The same things were measured in two ways. Each way mixes the same 8 hidden numbers, adds some noise and spreads widely along 5 directions of its own, which tell nothing about the thing.
Some things both ways: the first way, then the second way.
[ -4  -2  -4 -12  -3  -6   4 -12  -6   5 -11  -8   1  -2   7   1 -13  -5
   2 -11  11   4 -12  10  -5]
[ 14  13   9 -15   4  29 -22  11  19   5  -7  -7  10  15 -15 -23   3  10
  -6   7   7]

[ -4  -5   7   1   2   9 -10   5   3  -8   6   6  -2   5   8  -2 -17   3
  16  -1 -15  13  22 -20   7]
[18 -5 -5  0  4  8 -3 19 -7  4 -6 -2 -8  3 19 14 19 -5  1  9  0]

[  7 -12  -5  -8  -8 -15  16 -11 -18  -5  -5 -12 -14  -1   3   2 -17 -11
  13  -5  26  12 -11   9 -18]
[  2   5   1 -21  -1  -3  30  16  12  -1   1  -5   5  18 -14 -13  -6   4
   3  24   4]

[ -4   0  -2 -13   7  14   3   7   4  -2  -2 -16  -7  17  16  13 -38   2
  11  -1 -21  -6  13 -31  27]
[ 16  16 -16  -7   3  25   2   6   7   3  -2  10   5 -12   6 -17   9 -11
   8   6   4]

[ -8   1   5   0 -14  -4   6   0   7  -3  -8  10  13  -4  15   0  10  17
 -18  -3  -5   1  10 -15 -12]
[ 18  -9 -10   4  -5  -4  -6  20  12  22  -7  -2  -4   7 -12  18  -2  11
   1  -8  -1]

[  2  -1  -3  -6  -8   6   0  -3   6  -1  -9   1  -2   4   2   7  -6   6
   0   2  -5   3   6 -18   4]
[-22  11 -11   8   2  14   2   2  -1   8   6  -8  21  -2 -11   0  33  -1
   7   5  -3]

[ -5  -1  -1  16 -22  -6  -1  -3   6  -1  -1   8  -4  11  12  -3 -16   5
  14   4   6  20   3  -2   6]
[-21 -25  -6   4 -16 -14 -15   7  -1  -7   0  -9 -16   2  13  41  17  -6
   9 -12 -15]

[  8   0   2  -6   0 -21 -12   7   0   0 -24  -3  14   2  -9  -1   7  -2
  -5  13   2  13 -25  -5  -6]
[ -6  -5 -22  18  -1   2   0   9  -7   3 -10 -15   4  -4   0  27  18 -11
  14 -13  -6]

[  3  -3  -5   2  -1  -9  -9  -4   0   1   8   9 -14  -5 -12   0  11   1
  -3  10  13  15   1  -4 -24]
[ 17   9 -18  -5  -4  15 -17  -1   6  10  -5   1  12 -16   3 -12   4  -5
   4 -18  -8]

[  0   4   1   8  -6   1  -1  -2   2  10  -6  -1   3   2   2  -1  -3   7
  -1  -5  -5 -11  -3   5  -3]
[-23   5  -2   5  -5  10  -8  -6   3 -11   7  -8   5   3  -2  12   9   1
   2 -13  -6]

[  3  -2  -2  29 -31  -7  13   6   4  22 -24 -11  14  14  -4 -10   8  14
  18  16  -1  -5 -31  -5   0]
[  8   1 -12 -10  -7 -25  33   8  13  -3   6   9  -8  10   9   7 -35  22
 -10   5   7]

[ -3   2 -11 -12   3   3  -6 -12   1   6   2  -7 -10   0   3  -1 -14  -5
   1 -11   6  -1  -3   3  -5]
[-11  14 -20  -6 -20   9   0 -11   0 -33  10  -6   5   1  -7  -3  -8 -20
  24   0 -14]

[ -4   6  -4   2   2   4   3   3   6  15   2 -11   1  13   3   7  -8   6
  -2   3  -9 -22  -8  -6   8]
[  6   4 -36   1 -14   2  -5 -10  13  -6  -4  11  -2 -24  15   3 -25  -8
   6 -28  -6]

[ -7   5  -7   0  -3   1  -2  -6  10  19   6  -1  -8   2  -4   1   6  12
  -9   5  -3  -5  -2 -10 -10]
[-40  14 -14   1  -4  -1   8  -7   4 -11   6  -5  22  -2 -19 -13   4  -3
  14  10 -11]

[  6 -12  -2  -3 -17 -22  17   0 -12  -1 -29 -21   6  17   8   0 -31 -12
  27   9  18  26 -30   3  18]
[ 10  -3  11 -16  -6   6   7   7   0  -5  -4  -9  -5   9   3  -8   3  -9
   7   1  -6]

[  3  -8  16 -12  27  -7 -15   8 -12 -15   8  13   7  -8  -6  -3   1 -12
  -3  -1   2  10   7   8 -10]
[-13   1  -3  11   7  -6  31   8 -17  -4  -7  -5  -8   6   7   5  20 -20
  21  22  -3]

[ -7   0  18  -1  10  12  -4  -1  -4   6   7  13  13 -13   9  -2  15   9
 -15 -19 -11 -34  11   6 -19]
[ -2  13 -23  11  -3  15 -16 -13  12 -10  -8   1   1  -4   2   1 -20   0
   1 -22   2]

[  4   3  11   7 -11 -17   4  12   4  10 -21   1  13   7  -3   6  10  18
 -10  16  -8   3  -8  -9   3]
[  0 -16  29 -14 -11   3 -34   6 -15  -4  16 -16 -11   3  18  20  35   0
  -5 -17 -28]

[ -3 -10   7 -32  12 -10   7  -3  -3 -14  -8   3  17 -10   5   8  12  -5
 -21  -1   7  13   5 -11  -9]
[ 38  -7 -16  -5 -14  -7  -7   8  -8  17  -9 -11  -2  -4   1   3   0 -17
  18 -18 -19]

[-16 -12  27 -40  20   8   9  -3  -4 -16   1  14  27 -12  22  15   5  -4
 -22 -14  -7   0  23  -9   6]
[ -9  -6 -21  11  -3  -8   1  -4  -5  20 -26 -17   7  -2  -3  -1  15 -18
  21  -7  -9]

[  4   2   4  17   1   4  -8   3  -5   5  16  10  -9  -2  -4  -4   3   6
   1  -4   1 -16   4  13 -18]
[-11  -4   9   0   2   2 -12   7   1 -10   9  -1 -10   2  18  21  12   9
  -9  -7  -4]

[  6  -7  17 -11  13 -12  -2   0 -21   7 -11   0  11   3   3  11  -4 -13
   1  -7  15 -24 -28  29   0]
[-20  -2   6 -18   1 -10  27  15  15  -4  -1   5 -12  24   4 -10  -4  12
  -2  50  18]

[  1   0  14   3  -4   0  16   1 -11  -1  -7   0  15  -1  15   9  -3   8
 -15 -16   0 -24   6  19   5]
[-22  10   7   7   6  10  17  -5  18  17  -3   1   9   7 -13  -7  11  18
 -10  -5  15]

[ -5  -1  18 -10  12   3  -8   5   4   8  -4  10  18  -4   1   5  11   6
  -9  -1 -12  -5   3   2   6]
[ -7   1 -29   7  -3  -3  10  -9  -2   4 -15  -5   3  -7  18   6   1  -7
   7 -10   1]

Other things, the second way, with their names:
<342>: [ 40  -5  20 -10   0  25 -42  20   8   9  -4 -11  -8   4   6   6  10   7
  -9 -23  -8]
<524>: [ -3   1 -10   3 -15  -2  -8   0 -20 -16   9 -13   0  -4   1  14  17 -29
  26 -12 -30]
<109>: [ -7  -3  12 -29 -17 -19  19   1   1 -10   6  -4 -10  17  -2 -23  -4 -12
  18  28 -11]
<116>: [ 11  -5 -17   5  -7  -3   2  -1   5  12 -12  -2  -3 -10  11  13  -6  -3
   2 -27  -5]
<33>: [ 32  -3   9 -16  -3   7 -12  16  -4   4   8  -9  -5  14   9   8  11   8
  -7  -2  -6]
<239>: [ -8  10   7 -11  -8  15  -9  -4   0 -26  13  -8   3  -1   9   1   8  -7
   4 -13 -14]
<52>: [  2  30  -5 -13  -2  17  17 -20  17  -6   4  13  10  -1 -10 -46 -25   3
   0  -2   6]
<198>: [ 11   1 -38   3 -11  23 -19  -3  18   0 -15   1   4 -14  15  11  -3  -8
   5 -26   6]
<442>: [-28   2  -8  11  16 -10  11  12   3  16 -15 -12  18   3  -2   6  12  17
  -7  10   6]
<459>: [ -8  15  -4  12  -7  20 -27 -16  -3  -4   3  -5   6  -9 -10 -12   9 -14
  14 -21 -20]
<485>: [-21  18  36   8   9  19 -12 -12  -4   3   5   2   0  -6 -12 -35  27 -10
   6  -5 -17]
<293>: [ 15 -11  21  -3   0   9 -29  18  -9  12  -3 -22  -3   8  -5  13  33  -7
   8 -11 -21]
<80>: [  1  16  -7  13   7  20  12   8  12  10  -3  -2   9   4 -25   1   8  -1
   9  -5   6]
<213>: [  7   2 -30  -1  -7  14  -3   4  11   3  -9  -1   8 -11   6   9   1  -6
   5 -14   3]
<176>: [  6  25 -10   6   6  33  -7  -2   9  -8   6  20   1 -13   8 -14   0  -1
  -1   1   7]
<771>: [-15   9   8  22   7  19 -10  -6 -24 -17  -8 -14  -4  -5   5   3  31 -32
  23  -8 -18]
<259>: [ 37   5 -25 -20  -3  24 -26   1  20   9 -18   9   3 -17  34 -16 -13   8
 -15 -13  11]
<676>: [-25  15  28  13  14  24 -12  -7   6   9  -2  -3   7 -10 -17 -24  22  -4
   3 -16 -12]
<637>: [-11   8 -32   9 -14   1   8 -15  -1 -11   5  -9  16 -13   2  17  -5  -9
  11 -34 -10]
<282>: [ 11   0  25 -22  -6   6 -12  12   6  -6  15  -3  -9  22   3   0   5  16
 -12   7  -4]
<78>: [ 16  -4  -3 -11  -5   9 -11  13   6 -11  -6   2 -16   9  21   8  -5  -1
  -2   7   3]
<480>: [ -1  -5  34 -16   2   7 -17  10 -11  -9   7 -18  -2   7  13   7  28   4
 -10  -5 -19]
<433>: [ 19   7  27 -18  -4  11   0  11 -13 -18  18   3 -17   7  12  -4  12 -11
   6   6 -18]
<312>: [-23  -4   0  -9  -8   6  -6   3  -9 -11  -5 -18   6   6   4  -4  36 -22
  19  16 -13]
<689>: [ 31   4  -2 -11  -1  15 -20   6  11  21   3   5   4  -5   8  -6   2  15
 -15 -17   2]
<595>: [-16   4 -38  26  13 -25  39   2  -2  19 -22  -3  15 -20  -5   5 -10  -8
  14 -10  -5]
<489>: [ 32   9  -5 -31 -12  -3  10  15  -6  -4  26  13  -3   0   7 -15  -2   0
   1  18 -11]
<732>: [ -6  10 -33  -1 -13   9 -12  -8   5 -14  -1 -10  14  -4  -6   4  -6 -10
  16 -12  -7]
<640>: [  8  23  10 -19  12  17  11  10  11  -6  -6  11   1   6  -4 -47 -11  -3
   4  35   7]
<222>: [  0   4  13   2  -4  24 -26  12  -9 -19  12 -14  -1   4  -5  17  24 -12
  12 -11 -20]
<609>: [ 18  -4  -5  -6   1  -7  25  18  -1  12  -6   2 -12  14  16   8   5   1
   0  22  10]
<82>: [ 11   4  18 -23  -4  23 -28  15   9 -16   4  -3 -12  18   3 -11  11  -2
   3  23  -1]
<577>: [-39  42   0  11   7  20  11 -41  12  -2  16  22  25 -35 -13 -48  -8   1
  -1 -32 -11]
<241>: [ 18  11  -2 -19 -13  11   6  21 -13 -19  24 -12   6  24 -14  10  15  -7
  15  23  -7]
<668>: [ -6   3  -6   5   1  -2  13  -5  -3  -2  -2   2  -5 -14  14   4   2 -11
   8 -16 -10]
<162>: [ -2 -11  15  -1  -9 -18   8   4 -12  -9  12  -2 -20  -3   7  15   4 -14
  10 -15 -27]
<631>: [-15   0 -13 -19 -14 -25  33   5 -18 -21  19  -3   6  -3  15   3   7 -14
  16  20 -18]
<476>: [  2  -1 -37  27   3 -12   6   1  14  33 -10  24  -5 -30  -1   8 -15   2
   6 -22  -2]
<100>: [-33 -11  -4   7  -5 -13  18   0  -3 -12  -4 -12  -8  13  12  27  14  -1
   4   5   2]
<392>: [ 17 -10  -3 -18   3 -12  20  33  16  20 -15  -2  -6  11  -1  -3   1   7
   1  29   6]
<698>: [-23   4  24  15  13   1   9  14  -8  -1  12  -6  -6  14 -15  12  28   1
   6  14  -8]
<113>: [-16 -10  -6  28  11   8 -10  11  -4  22 -20 -18   8 -14   5  32  40  -7
   5 -28  -7]
<18>: [ 31  12   4 -19  -5   2   3   5   1   5   4  10  -7   2  -6 -36 -13 -11
  12  17  -9]
<767>: [ 41  -3  14 -37 -12  -2  -3  14  -5 -10  19  -3  -9  11  23   2  -5   8
 -12  -3 -10]
<334>: [ 32  11  -9  -4   7  21  -7   5  15  24  -8   6  10  -9   7 -12  -1  15
 -16 -23   8]
<604>: [ 26   1 -35  -3 -17   5 -11   1  18   0 -11   0  -1   1  -2   4 -30   0
   7 -16   3]
<329>: [-23  26   8  16  -6  19  19 -25  -4 -22  25   1   3  -1 -11   3   2  -6
   7 -32  -6]
<248>: [  9   3  20  -3   2  17 -18  -1 -14   6  -2 -16   1   2   7 -11  35 -10
   5  -8 -14]
<747>: [  8  13   9 -23  -2   8  -8  21  -6  -6  16 -14  15  29 -17 -12  16  12
   1  35  -3]
<279>: [ 21  16  -3 -17   5  28   4   7  16  15  -9   7  12  -8   1 -34   6   0
  -4   2  11]
<9>: [ -5 -17 -21 -18 -10 -20  17  11   1   5   0   1  -5   3  36  19   9  10
  -8  18   9]
<520>: [-19  -3 -17  14   4 -17  32   1   1   9  -8   0   1  -7  10  14   1  -1
   4  -6   2]
<531>: [ 34  24 -34 -18 -10   9  22  15   2 -20  24  28  -2  -3  -1 -14 -30 -11
  14  27   1]
<240>: [  8  -5  10 -32 -17   2 -35   5  -2 -21   3  -1 -16   0  16 -15   0 -17
   9  14 -21]
<563>: [ 17  -1  23 -30 -10  -5  -1   6   1 -19  11   0 -14  11  20  -7 -14   8
 -10   2  -7]
<188>: [ -5  -7   6  -2 -11 -13   2  10 -12 -18  12 -12 -11  15  -1  22   3  -7
  13   5 -18]
<768>: [ 45 -20  11 -35 -28 -20  -9  18 -10  -3  18 -13 -20  25  10  15  -7   0
   2  -4 -21]
<369>: [  4  16   3  17  10  24  11   2  10   9   0   0   6   8 -15   5   7  11
  -5 -15  11]
<274>: [ -7 -16 -15  13  -9   5  -7   8 -20 -12  -2 -24  -5   7  22  52  42 -20
  15 -10 -11]
<153>: [  1   3  -9  17  11  -4  31   7   8  17 -14   8  -7  -8  -1   1  -5  -6
   6  -7   5]
<713>: [-13 -18 -16 -11 -29 -24   4  -6  -9 -25  13  -5 -15   6  23  31  -4 -10
  11  -4 -15]
<324>: [-28  -3 -17  19   3 -11   4   3   5  12  -4 -13  13   2  -7  26  13  13
  -2 -13   1]
<256>: [ 14   9  -4  -6   9  20 -20   4  17  34  -9  -5  24  -4  -8 -19  14  21
 -18 -15   4]
<29>: [ 38  13  16  -2 -14  30 -29  11  -1 -13  22  15 -25   9 -17  -7   0 -22
  21   3 -17]
<534>: [-23  13   6  15   2  15 -11 -13 -17  -7  -2 -18  13  -6 -16 -16  28 -27
  26  -7 -24]
<39>: [-33 -11 -15  11   0  -2 -27  -8  -8   4 -19 -19  10 -12  28  22  31  -3
  -4 -20  -9]
<140>: [-34  15   6   4  -5   3  -5 -16   2 -22   2  10 -10  -4 -11 -28  -6 -21
  23  19 -14]
<168>: [ -8  -3  -1   4  -2  11 -16  11  -7   0   2 -14   2   5   5  23  35  -3
   5   4  -9]

Some of these things the first way, each followed by its name:
[ 15 -10 -12 -16  -5  -2  -7 -12 -10 -15 -22  -5  -5 -10  -3  -3  -7 -14
  12  -8  14  18 -10 -10 -18]	<241>
[-2  2 -7  6 -5  0  0 -7  1 10  1 -2  2 -1 -3 -4  1 -1 -2 -5 11 -2 -7 21
 -4]	<282>
[ -7   6   8  -4   2  -9 -15   5  15   2   3  17  -1 -10  -6  -2  19  22
 -23  11 -15  18  25 -26 -19]	<524>
[-14  -4  -1 -23  11   3   8  -5   3 -14  15  -1  -3  -7  11   5 -12  -1
 -17 -11  -2  12  33  -9  -2]	<293>
[ 19   3  10   6   1  -6  15  15 -18  -3 -28 -13  30   2   2   6   6   4
 -20 -12  -6 -42 -19  20   3]	<329>
[ -1   3  10  16 -25  -4  -8   8  14  27 -27  -1   7  21  -1   4  -5  21
  20  23 -19  15 -17 -18  29]	<9>
[-11   2   7 -19   9 -11 -10  -2   4   7   0   0  -8   4   5   7 -17   4
  -4   5  -6  19   8  -8  12]	<312>
[ -8   1   6  15  -2  -3 -15  -6  -2   5  25  22 -16 -10  -2 -13   0   6
  -1 -11   9  15  24  26 -19]	<100>
[  8  -2   3  -3   0 -18   4   4 -12   0  -6  -6 -15   7  -1   9 -16   5
   2   5   5   7  -2  -8  -4]	<279>
[ -5  -4  11  15 -10   1 -17   3   4  -4   4  22   1  -4   0 -13   1   9
  10   4  -4  29  22  -4  -5]	<609>
[  8 -12  12 -22   9   4  -4   2 -14 -21 -23  -4  14   1  14   7 -28 -16
  16 -14  -5   4   0  -6  16]	<274>
[  8   0   7  11   8 -18 -11   7  -6   5   8  13   3  -8 -19  -6  24   2
 -13   9  11   2  -5  20 -24]	<520>
[-6 -7 -2 -2 -9 13  1 -4  8 -6 -4  6 12  5 10 -1 -4 -5  9  1 -1  8  4 -9
  7]	<459>
[  4  -5   7 -19  -4 -22   7  -6  -4   4 -27  -1  27 -10  -3   5  25   1
 -28   1  14   5 -21  13 -10]	<768>
[ -5   3 -11   9 -19   4   1  -2  19  13 -10  -5   6  10  -2  -3   0   8
   5   9  -4   9  -5  -9  13]	<689>
[  9  -4   2 -14  11  -3   5   8   0  13 -12 -17   0  10 -13  14   4   3
   2  17  -5 -11 -19 -21   1]	<631>
[ -9   3 -16 -17  23  11  -5 -12   7   4  18 -10   5  -7  -7  -4   3 -16
 -13 -16  12  -9  -2  24  -3]	<188>
[ -9  -3   9  -7  -2 -21   1  -6  -2   9   3  11   2  -4  -1   4   9   4
 -16   8  15  19   0  11  -9]	<109>
[-23  11   8  12   3   7 -18   4  24  14  28  21   0   4   6  -5   5  19
 -12   4 -19  -1  26  -7   3]	<140>
[ -4  16  -6  10 -10 -17 -16   3  13  21  -3  -1 -14   7  -8  -3  -8  20
  -7  12 -11  14  -1 -11  -1]	<213>
[ -9  -2  -6 -18  20  -3 -10 -13   0   9  17  -3 -13   6  -1   7 -14 -17
   3   0  15   0 -10  14   2]	<240>
[  0  -3  -2  -6  -1 -12   6  -3  -7  -6  -3  -6  -2   0   5  -1 -13  -4
  -2  -7   9   7  -1   2  -9]	<342>
[  5   5  15 -11  17 -12 -12   9  -8   9 -18  -1  19   3  -1   6   2  -1
  -9   0  -7 -22 -25  12   3]	<78>
[  4   0  -8  -4   4  -6  -4  -3  -6  -9   3  -4 -14  -4   1  -4 -14  -3
   3  -8   5   7   4  -6 -19]	<222>
[ -5  -5  20 -17   1 -18  18   6 -10  -1 -12  -6   3   4  18  13 -13  13
 -10   3  -7  -1   1 -23  -3]	<392>
[-15   8  -9   1 -17   0 -11 -10  19  17  -9   0   6   2   4 -10  -1   8
  -2  -1  -3  15  -5  -1   7]	<604>
[  4  -4 -11  54 -42  12  19   3  13   7  12   4 -16  19  -1  -6   1  22
  25  19   1   4  11 -21  -5]	<577>
[  4   0   2  -1  -5   0   8   0  -3   5 -10  -4   2  -4   2   3   6  10
  -8  -5  -3 -14   0  -8 -13]	<637>
[  0   4   1 -10  10  -3   1   1  -8 -14   5   1  -2 -10   8   1  -7   4
 -20 -17  -1  -9  19  -2 -17]	<80>
[ -6  -3 -13 -14  -5  15 -10 -18  13   9  -6  -4  -2 -10  -7  -6   7  -2
   4  -4   1  11  -1  -9  -8]	<747>
[  6  -1 -11  -7  19   3  -4   2  -6  -6  11 -12  -5   5 -10   0 -13 -16
   5  -3   9  -3  -4  16   3]	<433>
[  4  -9  -3   3   2 -13   0   8   2   4  -2   1   8   2 -19  -7  21  -6
   5  26  11  13 -23 -13 -22]	<595>
[  1   0   7   8  -8 -10 -11  -3  -1  13  -7  13   9  -1  -6  -1  20   2
  -6   4   8  -1 -15  16 -10]	<713>
[  5   6   5  11   2 -32   1  13  -7   4   3   3   3   4  -9   1  11   7
 -20  16   9  -1 -11  13 -18]	<676>
